The rows come from 4 hidden closed curves, with some noise, and rows from the same curve form a group. Each curve winds through 8 dimensions. The rows are also pushed far along 6 directions, which tell nothing about the answers.
Known rows, each followed by its group:
[-15  -2 -20 -14   3 -19  25   9  -3 -29 -19  16  -1  -5 -14   1  -3   1
 -13  15  -3  11   1  -1   2]  T
[ -6  -6   7   4   2  13  12  -3  -1   2 -12   7 -12  -1 -10  -6  -5 -11
  10 -16 -25  -6   5 -18   3]  B
[-12  -7 -12  -5 -13 -15  23   2  -6 -16  -3   7   4   1  -4   4 -17   6
  -4  15   4   4  -4   4  -7]  R
[  3 -13   7  21   0   8   5   0 -13   6   7  -1  -7  -4  -1   1  -1  -7
  11   2  -9 -16  -2 -12  10]  T
[-14 -23   7   5 -13  -3  47 -17  35   7  -9   8 -32   7   3 -14 -11  -5
  13  17 -23   6   3  -2 -27]  B
[-14 -15  20  13  17  12  19 -15  14  -5  -1  -7  -3  11  -7   1  -6  12
  28  -8 -28 -19  10 -12  -5]  T
[  7  -5 -27 -11  12 -11   6  14 -11   1  -7   5  -1  -5   3   8  12   3
 -22  19  18  -4 -12   9  17]  T
[ 13  -2  10 -11  43 -14 -12  45  10 -27 -12  -1 -38 -15  -2  21   8  -2
 -13  12  13   7  -2   2  14]  R
[-12  11   0 -25  23  13 -15  15 -10 -38 -21  37  37  20 -45  -8 -10  17
 -15 -20  -8  -1  -1 -27   7]  T
[  8  -3  16   5   3  28   4   1  -8  21  -6  12   2  -7 -13 -15   6 -16
   0 -24 -10 -16  -9 -20  18]  T
[  7 -13   0   4  23  22  -7   8 -19   6  -6  26   0  19 -30 -13  -9 -13
 -17   9  10  -5 -12 -22  -2]  R
[-16  12 -24 -27  -8 -27  11   1  18 -21 -14   3  -2  -5   6   7   5   7
 -13   4   2  24   9  13  -9]  C
[ -6  -4  -1   6   1  -9   6  -3   4 -14  -1  -2  -7  -5   2   3   1   1
   9   5 -15   0   9  -2   2]  C
[ 12  -6  -6  42   6   1 -12 -23  -3  16  20  -8   9  13 -13   8  -3   7
 -10  -3 -11  -5  -9 -22  12]  C
[  2  -2  11 -19  -5   7  13  14   0  10  -6  -2 -17 -16  17  -5  10 -10
   9  -2  11 -12  -2  16  -2]  B
[-10  33  11 -30  29   8 -47   4  -6 -31   4   1  40  -3 -27   0   8  -3
  -7 -34  27  16  22   6  -6]  T
[-20  31   3 -26  30   6 -17  -1  -6 -24 -28  -5  20  -6  -9 -15  30  -7
  13 -11  -2  19  27  13  -4]  C
[ 11   1  43   6  26  26 -40   5 -10 -14   5  19   6   5 -35  -3 -21  -3
  -2 -29  -5  -4   1 -42   5]  R
[ -5  -4   2   8  -3   9  11 -15  -8  18   6 -10   8   2   2  -1   0  -4
   8  -4   5  -9  -2   3  -4]  T
[ -8  -4  12  19  -4  13   4 -39   4   4  24 -19  42  13  -5  -2 -13  15
  27 -20 -17 -18  11   0   3]  C
[-12   2   1  -5  -5  -7   5  12  18 -22  -2  -1   4   0  -2   1  -6   1
  12  -3 -10  13  14   6  -2]  T
[ -5 -20  -7  15 -24 -10  28  -4  -4   2  10   5  -7   5   1   7 -24   5
  -1  15  -5  -7 -11  -6  -5]  R
[  1  -4  21  -3   7   1   1   2  10  -9  -6   4 -19 -12   5  -6   9   2
  13   1 -15  -9   6  -7   0]  B
[ -2   0  -1   0   0 -10   7  -6   1  16  -6 -15 -17 -10  22   5   9  -5
   5  20  12  13   0  11  -6]  B
[-11   4  -5 -21  -6  -2   4   5   8 -17  -3  16  10   6 -14  -4 -10   1
  -8  -8   5   8   4   2 -12]  B
[  5   1 -33   9  10 -27   8  -6  -3 -22   3  12   7   5 -24   7  -1  13
 -40  19   6   8 -14  -1   7]  C
[  0   5  -2  -7  27 -15 -21  31   7 -57   9  19  28   5 -43   8 -20   5
 -24   3  16  23   5  -4  13]  T
[ 18 -22   9  13  21  15  10  11  -5   0 -17  31 -45   3 -25 -18  -7 -20
 -16  13 -22  -9 -12 -29   3]  R
[ 12 -12 -11  19 -18  -6  21   1   5   2  16  -3  -2   8  -2  -4 -13   3
  -8  15  -4  -9 -13  17   0]  R
[-24   4   5 -14  -7   3  11 -16  17   2   5 -17   8  -3  16   1  11  -1
  30 -15  -2  -2  24  17 -18]  C
[ 10 -13 -13  14  -5 -25   4  -1   3  17  20 -26 -12  -9  32  31  -7   8
  -4  26  23   5  -8  11  12]  C
[  1 -24 -21   8  28 -14  20   8  21 -13   4   2  -4  13 -12  10  -9   6
 -12  32   4   5  -2   6  10]  B
[  2   2   0   6  12  16  -9 -13  -5   1 -12  12   0   9 -17 -15   4  -6
  -1 -11 -25  -2   6 -19   4]  R
[-2 -8 -6  3 -3  7  0  4  3  9  2  5  6 11  0 -4  0 -2  5  7  1 -1  0 -3
  1]  C
[-21   1 -10 -12  17 -18  20   6  24 -34  -9   2  11   2 -18   3  -8   0
  -2   9   2  28  14  13  -6]  T
[ 26 -11 -42   5 -18 -20   6  18  -9   8   9  21   1   7  -6   8 -14   8
 -52  26  20   1 -37  -1  22]  T
[ -1  15   3   0 -13  21  -4  11 -21  32 -20  -9   0   2  16 -10  17 -12
  14 -11   2   1  -6   7  -3]  R
[ 10  -4  -6  33  -3   7 -18 -10 -33 -13  25  18  42  20 -40  -1 -26  12
 -19  -5  -2 -14 -17 -27  15]  T
[  2 -16  -3  28   3 -10  10  -1   4   3  12 -14  -2   7   4  10 -11   2
   8  26   2   7  -2   2   4]  C
[ 10 -15   9  24 -18  -3  18   3  -9  27  15 -21 -33 -16  27  21   0   0
   9  -1  -1 -26 -15  -3   6]  R
[-19  -5   9  -1  -2 -23  22   2  26 -38  18 -10   6 -16  -7  17 -12   6
  13 -11  -7   2  17   9   2]  T
[  6  12  12 -11   9   4 -12  30 -11   4 -13   9 -18 -15  -1   0  20 -10
 -12  -4  20   0 -13  -4   2]  C
[ -5  -7   1  -1   3   3   6  -5  -5   1   9   0  13   4  -5   0  -2   3
   3   4  12 -10  -2   3  -3]  B
[-21  -3  -3  -2 -18 -24  37  -5  16  -2   7 -33 -17 -17  32  28   6  12
  23  -6  -4 -10   8  24 -11]  R
[  7  -6   9   1  10  21  -9  16 -16  -2   4  15  16   8 -22  -7 -10  -6
  -3  -8   6 -14  -7 -10  11]  B
[ 22   7 -29   5 -27   2  13   6 -24  37 -21  22 -20  -1   0 -24  14 -16
 -44  17   9   4 -39   2   2]  C
[ 10   3   4 -17  19   9 -21  21  -3   4 -19  12 -22  -8   9  -8  23 -12
   0   4   0   2   6  -6   9]  B
[-34  -6  -9  -3 -10  -9  38  -7  22 -20 -10  -5  13  13  -1   3 -10  15
  25  -2 -27   5  14   5 -11]  R
[-12   1  11  -2  -2   7  16  -2  -5   7 -17 -11  -6  -9  18 -12  17  -7
  31   7 -12  -3  11  11  -2]  B
[  3 -14   0  17 -13   9  18   1   8  50  -5 -17 -27  -3  36   3  18  -9
  21   7  -8  -9  -8  -3   5]  C
[  5   7   0  15  14  -8 -11  -2  -3   9   6 -15 -14  -9   3  10  17  -7
  -7   4  13   6  -2   3  -1]  C
[ -7  -4  -4   7  11   7  24  -2  16 -17  -8   9  14  23 -30 -15 -10   9
  -2  -4 -24  -3  -2   4  -2]  R
[ -5  -9  19   6   6  12   5  -5   9  -4  -4  11   4   8  -8 -12  -1   7
  17   0 -21 -10   3 -17   0]  B
[ -2   7   3  -8  18  15  17   4   4   7 -36   1 -21  -1  -3 -20  19 -11
   3  -8 -24   0   0   4   1]  R
[ -4  -5   8 -10   3  -4   3   0  -3   2   1 -17  -3 -16  26  14   5   3
  22   2   3  -9  11   6  11]  C
[ 15   3  22  25  14  31 -36  -9  -4   7  17   1  23  16 -23 -13  -5  -4
   7 -26 -15 -10   5 -19  11]  B
[ -4  -8 -18 -16   3   0  21  -4  -6   8 -17  12   6   5   0  -4  -1   6
 -12  12   3  -3 -11  -3   7]  R
[ 10   6  -2   4  19  19 -30   0 -10  14  -8   3   6   6  -5  -6  13 -10
  -1 -13  -7   0   5 -15  15]  B
[ 11  -6  21  -6  32   4 -13  27  12 -17  -2   8 -14  -1 -13  -2  -3  -6
  -2  12  11   5   2  -1   4]  B
[  1  34   4  -1   0 -12 -36 -13  -4  -5  17 -30  14 -18  12  12  21   0
   0 -22  19  12  14  22  -5]  C
[-16 -10  10  14  -5   5   6  -8   8  -4   9  -9   0   6   5   8  -4   5
  31 -10 -24 -10  17 -11  -6]  T
[ 24  10 -26   2 -15 -16 -24   2 -26  18   7 -10  -1  -9  20   6   2  -7
 -28  24  33  18 -13  18   7]  R
[  4 -11 -15   5  -6   2  27   0   4   2  -3  21   6  13 -27 -16 -17  -6
 -25  11   1   5 -19  -1   0]  T
[  6  16 -11  18   0  -8 -27 -19 -12   6  17 -25  25   2   6   7   3   2
  -4   2  14  15   5  15   4]  B

New rows. What belongs after each?
[-24 -13 -13 -15 -16 -31  50   9  40 -31  -4   3 -14  -2   3   6 -12  10
   4  20  -8  12   7  22 -18]  C
[-14   7  -4   3  20   1  12  -3  10 -20 -15  -4   6  11 -19  -7   3   3
   6  -4 -20   7  10   7  -5]  R
[ 15   9   0  -3  -6  10 -13  22  -9  27  -6  -9  -2   0  19  -2   9  -5
  -1   1  15   3 -12  12   8]  R
[ -5  -9   7   6  -5 -18   6  19  27 -20  13 -11 -12  -8  10  18  -9   2
  16   3  -6   8  13   6   4]  T
[-25  -9 -12  24 -24   1  35 -24  16   5  10  -8  31  31 -10   4 -23  21
  16 -12 -26  -3  -2  -5 -11]  R
[-34   6  -3 -16   0 -19  16   4  12 -44   7  -3  20   6 -18  18 -15  16
   5 -11   8   8  14  13 -24]  R
[  6  13 -39 -29  12  -8 -18  10 -16   4 -20  12  15   5   2  -2  13  -2
 -34  20  31  22  -7  12   8]  R
[ -7  -7   5   2   2  13   6  10  14  -1 -10   7  -2  11  -4  -3  -1   4
  17 -12 -28  -6   6 -16   5]  R
[ 13 -11  13  18  10  -5  -2   8   1 -13  11  -2 -24  -6  -8   7 -11  -4
  -3   7  -6  -5  -2  -6   3]  R
[  6  -7  -2   2  -5  -9  -5  18 -23 -13   5  13  -2  -3  -8  11 -18   2
 -16  15  17   0 -13 -11   5]  R
[  4 -16 -13   9   6  -2   7   0 -11   4  17   1  12   6  -6  12  -9   5
 -10  11  17 -15 -11  -2  11]  B
[  6 -17  11  11  37  -5   0   7   7  -8   6  -7 -17  -5  -4  14   0  -1
   3  17   7  -3   3  -6  10]  B
[ -4  31   3   1 -26  23  -8 -31 -50  31  -1 -20  40  -5   9 -20  15  -6
  12 -26  10 -13  -5  20  -5]  R
[ 15   0 -14  -5   8   1  -3  11   6   7  -8   2 -11   0   6 -11  13 -11
 -11  14   2   6  -2  16   8]  B
[ -3  -8   2  20  -3   3  21   7  -7   7  -4 -11 -14   0   6   6   3   2
  15  -1 -18 -17  -7  -2   6]  R
[  1 -10 -17  15 -10  -2  22  -6 -13  22 -14  12 -25   2  -3  -9   3 -15
 -17  22   0   6 -16 -11 -10]  C
[ -1  10  -1  -7   9  11  -8   4   3  22 -17 -17  -5  -5  21  -3  21 -14
  16  -5  -2  11  11  10   6]  B
[ -7 -13  14 -13  14  16  15   5  -2  14 -10   0 -26  -7   9  -4   9 -18
  15   4   8 -12   5   2 -12]  R
[  6   9  15  12  -2   2 -31   1 -14  11  18 -30   9  -8  23  13   4  -5
  23  -1  17   6  12  12   3]  R
[ -8  19  -5  15 -45  12  -5 -34 -20  26  13 -17  41   9  11  -7  -5   7
  15 -29  -9  -4   0   5  -8]  R
[  4  -8 -14 -15 -12   0  26  24   4   3 -27  21 -31  -3   1 -17  -2 -19
 -14  18  -6  11  -9   5  -1]  B
[-27  15 -24  -8 -13 -23  12 -19   1 -12  -3 -13  23   2   4   7   1   8
   1   7  12  26  12  19 -18]  C
[ -4   4  -6 -19   5 -12  20  13  12  -7 -25   6 -25 -14   5  -3  16  -3
 -10   6  -3   7  -4   7  -1]  C
[-14   1   5 -16  17 -16  14   8  25 -34  -9  12 -13  -7 -18   8   0   8
  -9  -7  -7   6   6  -6  -6]  C
[-19   3   2  -5  -5   3  29  -5  15 -11  -5   7  13   9 -17 -17   3   2
   6  -6  -7  -1   2  12 -18]  C
[ -8   7  -3 -42  29 -12   3  32  13 -11 -40   0 -40 -19  18   7  22 -14
  -3  15  15  26  12  13  -4]  R
[ 20 -14  16  15   7  13   1  -2  -2  32  -2  -7 -33 -14  22  -2  19  -6
  12   2 -16 -27  -7 -14  19]  B
[-17   9   0 -11  -3 -11  10   8  15 -38   5  11  22   7 -25  -3 -10  11
  -6  -5   5  10   3  12 -15]  C
[ 12   2  14  -8  17  27 -12   1 -22  12 -10  13  -2  -5 -10 -20  14 -14
  -2  -9   3 -18  -5  -8   8]  C
[ -8  21  -8 -38  -5  -2   3   4   6   2 -23  -5   6  -8  16 -11  14  -3
   1  -6  10  16   7  29  -7]  R
[ -3  12  27  -9   4 -17 -12  15   5 -24   6 -23  -5 -25  20  18   5   9
  21  -4   9   4  13  14   4]  B
[ -4  30 -11 -21 -21 -25 -19   9  -1 -24  16 -22  29 -15  14  17  -1   8
  -6 -16  24  17  10  38  -1]  B
[-15  26  14  -7  12  -7 -14 -10   1 -15  -2 -27   8 -21  11  10  26   4
  21 -26  -4   2  22  12  -1]  C
[  2  -8  21  16 -13 -10  12  -4  16  23  10 -29 -53 -31  39  20  17 -11
  24  -6  -9 -12   7   2  -5]  C
[ 25  36 -21 -22   6  -7 -32  20 -39  15 -24  -9 -16 -24  20  -5  34 -19
 -34  10  35  18 -12  30   9]  R
[ -7 -14  18  21  11  -5   0   4   8 -30  21  -1  18  10 -19  12 -24  17
  15   5  -7  -5   5 -12   6]  B
[ 19 -10  -4   5  25  -9   0   5  -9  -2  -2   8 -21  -6  -7   0   3  -4
 -25  30  17  -1 -15  -1   9]  B
[-30   6  -2  -7  -8  -8  27  -7   2 -18  -4 -10  20   6  -7   6  -9  12
  15  -8  -1   3   8  12 -18]  R
[-22 -16 -27   1  -4 -27  50 -15  16 -18  -4   0  10  10  -5   5 -16  16
  -4  30  -6  11  -1  13  -7]  C
[-18  36  -3 -22 -27   8   8 -18  -6  14 -23  -7  13  -9  10 -24  27  -8
   7 -29  -6  11   6  19 -20]  C
[  1  33  10  -2   0  18 -48 -14 -23  -5   9 -14  50  14  -4  -3   7  20
  12 -36  -2 -10   9   3   2]  T
[-13  19   1 -26  31  -3 -11  -5   0 -28 -18  -5   8  -4 -10  -1  15   3
   1  -7   3  10  18  12  -8]  T
[  1  -5  20  10   8   3 -16  -1  15 -10  15  -2   3   1   0   5  -1   9
  17 -11 -13  -9  12 -13   4]  B
[ -8 -12   2  -5   5 -18  15   2  16  12   2 -28 -26 -18  38  26   5  -1
  19  16  12   5   9  12   1]  C
[ 12  -4 -17  12   7 -14   1   3  -3  -4  -3   6  -8  -2  -4   5   2   6
 -21  15  -7   1 -11  -8  19]  C
[ -5  -7   0  19  -1  16  19 -16 -10  22 -20   0 -14   1   5 -18  14 -12
  18   4 -31  -8   1 -13   4]  C
[-19   2 -29  -7   3   7  16  -9  -5 -19 -23  36  41  38 -49 -14 -20  18
 -26  -7 -17   9 -11 -25  -4]  R
[-15  -2   8  19   9  23  31 -24  12   8 -21  -4  -1  18 -17 -24   4  -4
  23 -17 -48  -7   8  -6  -9]  R
[ 15  16 -17  -8   6  -7 -24   7 -15   7   6  -7   8  -8   3   2  12 -12
 -25   8  35  17  -5  22   5]  T
[ -8  30 -14 -13 -11  -1  -5 -26 -16  16 -21 -25   3  -6  27 -10  26  -1
   9  -7  -5   8  11  27 -13]  T
[ 10 -46  -8  46  -1   8  38 -11   1  11   4  28 -10  28 -26 -13 -27   6
  -8  35 -31 -18 -25 -37  11]  B
[-21  20  13 -15 -10  32   7 -37 -10   9 -16   8  29   7 -13 -38  14  -9
  21 -32 -20  -9  15   3 -22]  B
[-18  19   8  -8  -3   8 -11 -20  -5   7 -17 -14   7  -8  19  -8  26  -3
  31 -16 -17   5  23   0  -5]  B
[ -6   0 -19 -17  30 -10  -1   6  22 -39  -6  22  27  19 -37   2 -13  18
 -27   0  -3  12   2  -5   9]  B
[-16 -22 -11  -3   4   1  56 -18  45   2 -15   5 -11  15  -5 -13  -4   5
  11   3 -38  -4   5   3  -4]  B
[ 20   9  18 -10  18  24 -29  15 -21   6 -21  15 -23  -1  -6 -16  11 -12
  -8  -7  -3  -9  -6 -12  -1]  T
[ -8   1   3 -10   8  -9   3  -5  15 -29  -4  13   4   1 -12  -6   1  13
   0   3 -13   0   8  -3  -4]  B
[  9  -9  12 -19  38  12 -21  37  -6   2 -23   9 -29 -11  10   2  18 -16
   7  15  10   1   6 -11  16]  R
[-19  -9  12   4  12   7   5   5  24 -19   5   4  21  18 -17   2 -11  11
  22  -7 -14   2  13 -11  -3]  C
[-13   6  -5 -11   5 -11  27 -10  23 -10 -14 -13 -12 -10  10  -7  19  -1
  12   3 -16   5  15  25  -7]  C
[ 13  -2  -3   0   8   9  -7   2  -1  -2 -10  26   7  11 -20 -15  -1   8
 -20   2 -11  -5 -14 -19  13]  B
[-11 -11  12  15  18   3  -4  -1  12  -7  15 -10  10  15 -11  15 -15   6
  15  -3   3   3   9  -8  -6]  R
